The rows come from 6 hidden closed curves, with some noise, and rows from the same curve form a group. Each curve winds through 6 dimensions. The rows are also pushed far along 4 directions, which tell nothing about the answers.
(in the rows, 128 means zero)
Some rows, each with its group after it:
[113 113 126 154  99 111 131 122 109 122 108 131 148 121 143]
k_534
[125  96 144 128 143 131 133 117 120 106 133 142 114 132 139]
k_161
[114 126 112 142 134 124 147 111 110 140 115 114 131 137 136]
k_776
[104 124 102 149 129 117 132 100 114 130 121 136 125 126 138]
k_161
[126 136 142 115 129 103 135 132 105 155 128 154  82 111 204]
k_776
[113 140 116 115 123 131 116 137 141 140 127 145 105 118 121]
k_776
[105 127  89 125 128 141 141 114 138 152 114 139 130 105 158]
k_534
[102 146 123 140 116 122 131 134 102 146 131 114 174 122 140]
k_343
[112 122 129 135 122 120 118 138  96 121 129 129 124 128 126]
k_721
[112 108 114 103 152 143 138 118 116 129 121 142 125 143 144]
k_343
[107 106  97  99 143 147 148  99 107 150 109 169 121 135 178]
k_534
[129  85 125 107 147 138 131 108 104 104 121 150 132 137 150]
k_161
[151 148 182  92 139 129 112 169 108 126 152 103 146 146  96]
k_534
[151  99 188  94 159 147 117 138 115  83 165 133 179 157 111]
k_343
[129 144 142 108 112 122 113 153 104 142 127 136 125 127 130]
k_776
[118 125  99 146 134 134 149 118 132 135 116 107 139 133 133]
k_721
[139 102 129 119 154 133 134 113 140 109 128 132 106 128 137]
k_721
[ 98 102 101 157 118 130 136  97 116 123 119 156 130 109 158]
k_534
[117 162 102 167  88 114 124 124 169 152 119 130 114  88 126]
k_534
[132 133 102 137 100 130 129 119 158 139  99 137 125 125 117]
k_534
[115 119 103 121 121 137 122 121 125 131 113 143 118 126 118]
k_434
[106 143 116 171 105  94 134 140 125 139 119  98 128  90 160]
k_721
[125  75 149 130 146 129 130 129  77  84 130 122 145 148 135]
k_721
[ 90 167  98 168  90  95 126 129 134 163 111 116 121  91 137]
k_161
[119 141 152 149 115 116 119 145  99 125 146 116 139 128 116]
k_534
[117 133  97 153 124 135 122 123 151 121 123 109 122 122  80]
k_434
[125 138 136 146 103 113 115 136 142 122 123 109 147 104 104]
k_721
[113 194 101 127 103 111 121 148 146 189 121 116 104  92 136]
k_434
[159 109 121 116 147 159 117  94 191  95 129 146 100 146  51]
k_776
[181 124 166  90 145 140 114 140 141 109 152 138 124 134 125]
k_721
[140 179 169  92 112 110  93 187 137 151 147 125  99 111 109]
k_776
[106 141 133 138 122 118 144 142  78 152 130 117 148 144 161]
k_434
[139 128 130 107 140 148 123 135 156 123 129 122 125 138  89]
k_161
[113 147 164 145 127  93 121 147  83 132 154 113 129 112 157]
k_721
[168 168 143 118 115 119 112 169 162 140 141 103 121 108 120]
k_721
[115 145 142 108 113 114 116 153  85 151 124 138 116 124 149]
k_434
[133 117 144 118 145 126 134 125 122 121 136 126 135 125 150]
k_776
[130 130 164  78 164 129 137 139 101 145 152 153 115 149 180]
k_343
[152 156 122 111 132 135 141 124 175 160 123 137  99 134 136]
k_434
[124 156 173 139 123  90 125 156  48 145 150  94 147 122 168]
k_343
[129 102 152 132 144 133 120 129  93  89 142 106 162 147  95]
k_343
[127 115 111 149 129 130 140  99 133 120 114 120 130 136 113]
k_776
[145 139 145 112 112 117 109 143 109 132 131 146 114 127 136]
k_161
[126 137 136 112 137 126 148 105 145 157 121 157 100 140 157]
k_434
[121 106  99 157 131 129 142 110 112 115 117 111 135 131 133]
k_343
[128 126 121 146 114 126 129 107 143 127 125 146 123 117 133]
k_434
[129 129 143 137 120 123 131 112 115 131 131 139 136 134 129]
k_721
[148 138 170 124 128 118 123 129 135 122 142 121 143 128 119]
k_534
[121 130 142  97 135 121 133 156  98 151 123 137  94 129 170]
k_161
[122 113 122 144 137 125 142 107 132 124 126 134 112 126 146]
k_534
[ 94 139 105 154  98 115 129 144 126 147 108 120 120 106 136]
k_161
[141 138 142 147 126 128 121 140 122 111 143  89 163 136  86]
k_343
[ 93  95 115 130 131 132 134 113  91 124 117 160 109 134 154]
k_161
[ 97 138 121 163 130 104 147 103  80 148 134 115 148 114 175]
k_343
[131 114 141 138 128 126 122 136 104 108 139 131 124 142 121]
k_776
[152 138 145 115 110 123 118 143 143 132 119 128 122 119 123]
k_721
[145 111 134 143 137 139 145 121 143 109 129 112 144 152 113]
k_434
[111 109 102 122 157 144 141 114 129 126 131 144  99 143 138]
k_776
[164 122 147  86 146 145 120 105 162 124 136 175  88 134 126]
k_434
[ 89 128 113 148 134 123 146 117  93 141 127 113 152 131 145]
k_434
[ 88 126 120 203 119 111 141 112 108 110 142  86 194 121 116]
k_343
[132 160 146  92 128 114 124 151  86 170 136 147  98 135 175]
k_161
[126 146 119  96 148 135 136 126 121 160 132 140 106 138 149]
k_721
[156 124 144 113 133 144 116 137 123 109 142 129 143 154  96]
k_161
[137 125 160 129 139 126 127 145  96 111 142  95 157 151 104]
k_776
[101  98 107 148 114 134 130 110 100 115 115 151 139 129 136]
k_534
[124 141 140 121 123 130 117 141 139 128 139 136 135 131 112]
k_343
[129 145 115 119 138 138 132 124 137 143 131 123 130 136 117]
k_343
[ 89 158  70 150 116 125 146 111 160 173 108 125 123 101 147]
k_776
[122 144 137 102 139 130 131 129 131 151 132 136 119 122 142]
k_161
[113 127 111 153  95 121 132 127 126 135 108 122 161 110 140]
k_534
[ 69  54 129 167 149 116 153 103   4  91 133 128 180 136 205]
k_434

New rows, each followed by its group:
[139 132 159  76 160 143 117 135 125 135 154 152  97 122 136]
k_534
[ 79 118  72 170 124 132 157 115 135 137 110 108 164 125 147]
k_343
[122 130 132 110 147 128 126 133 110 134 133 120 116 128 130]
k_434
[135 130 122 138 118 134 123 112 172 119 116 122 126 123  78]
k_721
[121 154 120 153 105 105 114 129 130 134 126 113 134 112 110]
k_161
[107  68 106 139 155 138 146  75 114  96 124 160 129 123 168]
k_721
[129 127 121 131 134 123 146 113 124 140 115 117 128 129 149]
k_776
[130 146  98 107 115 132 122 132 146 156 112 148 103 109 148]
k_721
[138 158 193 148 105  84 108 192  64 118 154  65 182 123 129]
k_161
[122 148 124 170  98 106 120 140 123 129 129 108 128 115 115]
k_343
[147 137 143 156  86 118 113 149 139 111 119 105 162 130  85]
k_534
[143 140  94 107 123 145 127 133 178 148 103 136  81 123 110]
k_534
[ 69 118  92 162 124 125 164 103  86 153 111 120 180 131 175]
k_434
[151 137 128 123 130 121 124 133 134 130 122 111 100 122 120]
k_343
[ 95 110 105 152 137 125 141 109  95 122 121 114 145 131 136]
k_343
[113 134 127 141 107 118 132 133 116 142 122 123 157 102 160]
k_534
[122 109 127 166 133 130 123 107 135  90 145 118 151 125  96]
k_721
[122 113 105 123 134 152 126 123 154 115 117 121 131 129  87]
k_534
[115 121 122 115 136 128 120 132 103 129 126 132 109 123 130]
k_434
[117 119 126 149 141 123 131 119 125 114 133 114 117 132 112]
k_721
[171 140 219  95 129 117 100 177  79 108 161 114 137 158  98]
k_721
[113 123 138 159 111 123 127 126 121 119 136 131 143 119 126]
k_161
[118 125 124 141 124 121 134 135 135 128 122 107 139 102 142]
k_534
[161 183 151 120 119 119 107 174 153 144 152  97 115 124  92]
k_721
[131 144 155 126 126 110 126 155 130 137 134 113 105 116 139]
k_161
[149 122 127 101 147 142 122 146 129 117 137 121 128 134 124]
k_721
[107 117 110 147 107 116 120 131  91 120 113 125 145 125 132]
k_161
[166 181 175  99 125 118  98 187 131 139 159  99 115 131  91]
k_721
[130 101 126 116 141 143 125 134 129 106 134 142 127 131 134]
k_776
[126 150  93 173  99 125 129 128 168 134 123 101 163  95 121]
k_721
[124 156 100 123 113 127 131 156 165 161 105 112  89 115 120]
k_161
[119 124  96 160 118 139 125 103 175 112 120 114 151 105  82]
k_434
[ 94 103 111 165 119 121 149 101  98 119 109 119 174 141 137]
k_534
[122  90  98 121 137 158 123 110 149 101 120 159 123 132 110]
k_776
[100 116 115 122 140 123 136 122  97 135 121 131 127 121 161]
k_721
[122 120 105 129 141 142 133  93 145 127 134 150 138 118 141]
k_721
[145  75 151 118 165 147 130 110 100  73 143 126 161 159 115]
k_161
[119  91 148 154 110 127 115 140  73  85 135 130 162 143 117]
k_161
[143 158 135 131 116 105 123 154 119 148 124  98 105 114 135]
k_343
[129 126 147 116 135 121 126 129 126 128 140 142 126 111 162]
k_776
[132 122 134 111 130 123 116 127 119 125 136 155 115 108 161]
k_721
[145 128 140 103 153 150 125 127 145 125 149 136 115 127 120]
k_534
[149 160 129 154 102 123 110 145 156 126 143 112 141 112  97]
k_721
[122 126 116 131 118 121 117 141 111 123 116 123 114 134 115]
k_161
[101 114 100 187 111 120 156 119 124 125 109 104 149 138 133]
k_434
[152  93 138  82 164 155 118 113 160  96 132 158  89 142  99]
k_776
[131 147 115 146 104 115 125 148 136 135 116  92 157 111 123]
k_161
[125 120 100 165 124 134 124 108 158 100 122 108 140 132  72]
k_161
[115 117 104 139 113 124 132 107 150 130  99 142 108 116 126]
k_534
[122 130 128 118 120 130 145 117 134 152 111 155 117 148 147]
k_434
[101 112  75 134 155 147 153  98 142 138 117 136 104 139 139]
k_776
[136 144 137 125 128 122 111 157 119 125 144 113 114 127 113]
k_721
[103 121  84 169 120 140 141 109 145 125 127 129 155 121 130]
k_776
[131  97 143 127 127 131 147 120 106 119 118 147 138 154 158]
k_434
[143 130 129 126 129 127 131 142 139 130 126 123  99 133 131]
k_161
[112 124 170 150 130 102 120 159  65 105 153  87 168 128 129]
k_721
[135 122 133 137 130 129 139 117 139 120 122 115 153 139 116]
k_534
[168 103 145 100 144 147 106 103 137  88 141 160 133 148  92]
k_161
[130 194 138 168  70 101  95 174 141 141 135  81 165 106  63]
k_161
[107 143 136 106 135 122 147 130  93 166 126 133 145 132 180]
k_434
[ 89 166  79 133 121 119 149 124 140 197 115 135  96  82 197]
k_534
[127 164 135 157 122 112 126 126 156 136 143  95 145 110 101]
k_343
[ 94 123 118 167 108 117 125 123  91 120 130 122 163 121 127]
k_721
[130  88 116  71 196 167 152  87 142 122 133 170  99 164 149]
k_343
[147 121 141 116 136 131 120 129 101 112 140 128 150 149 123]
k_161
[147 131 124 129 133 140 142 122 164 130 125 115 140 135 119]
k_434
[117 167 139 116 100 104 116 152 110 168 120 138  99 120 139]
k_534
[138 145 152 153 108 105 129 160 129 128 128  92 130 127 122]
k_434
[ 72 112  90 211 100 118 138 120 105 111 117 104 154 125 106]
k_161
[125 149 118 113 123 133 134 134 134 160 124 140 121 123 151]
k_161
[125 110  89 158 113 131 122 119 152 104 106 123 108 130  89]
k_161
[118 109 140 153 109 107 114 145  79  99 125 115 143 129 126]
k_161
[ 95 147 115 141 119 116 132 130  91 151 129 123 143 129 144]
k_161
[104  93 101 142 155 144 147 103 119 107 124 115 155 145 121]
k_343
[ 92  83  78 173 123 134 151 104 117 108 106 136 140 132 155]
k_343
[120 128 111 134 116 128 125 126 107 136 122 146 114 137 136]
k_161
[135 139 153 123 124 127 110 130 121 121 149 133 150 123 111]
k_721
[159 127  81 139 109 148 128 103 219 124  95 131 110 113  83]
k_776
[119 148  94 135 125 137 140 106 186 151 121 137 131 112 131]
k_343
[128 157  96 146  90 123 117 153 154 146 111 109 137 101 115]
k_721
[113 108 122 186  98 128 133 122 101  99 126 106 202 139 106]
k_534
[129 154 132 121 121 128 119 139 126 143 137 122 141 126 116]
k_721
[135 120 132 139 133 125 124 122 110 106 136 113 154 140 113]
k_161
[112  86  95 131 151 153 143  73 149 108 110 150 120 141 107]
k_721
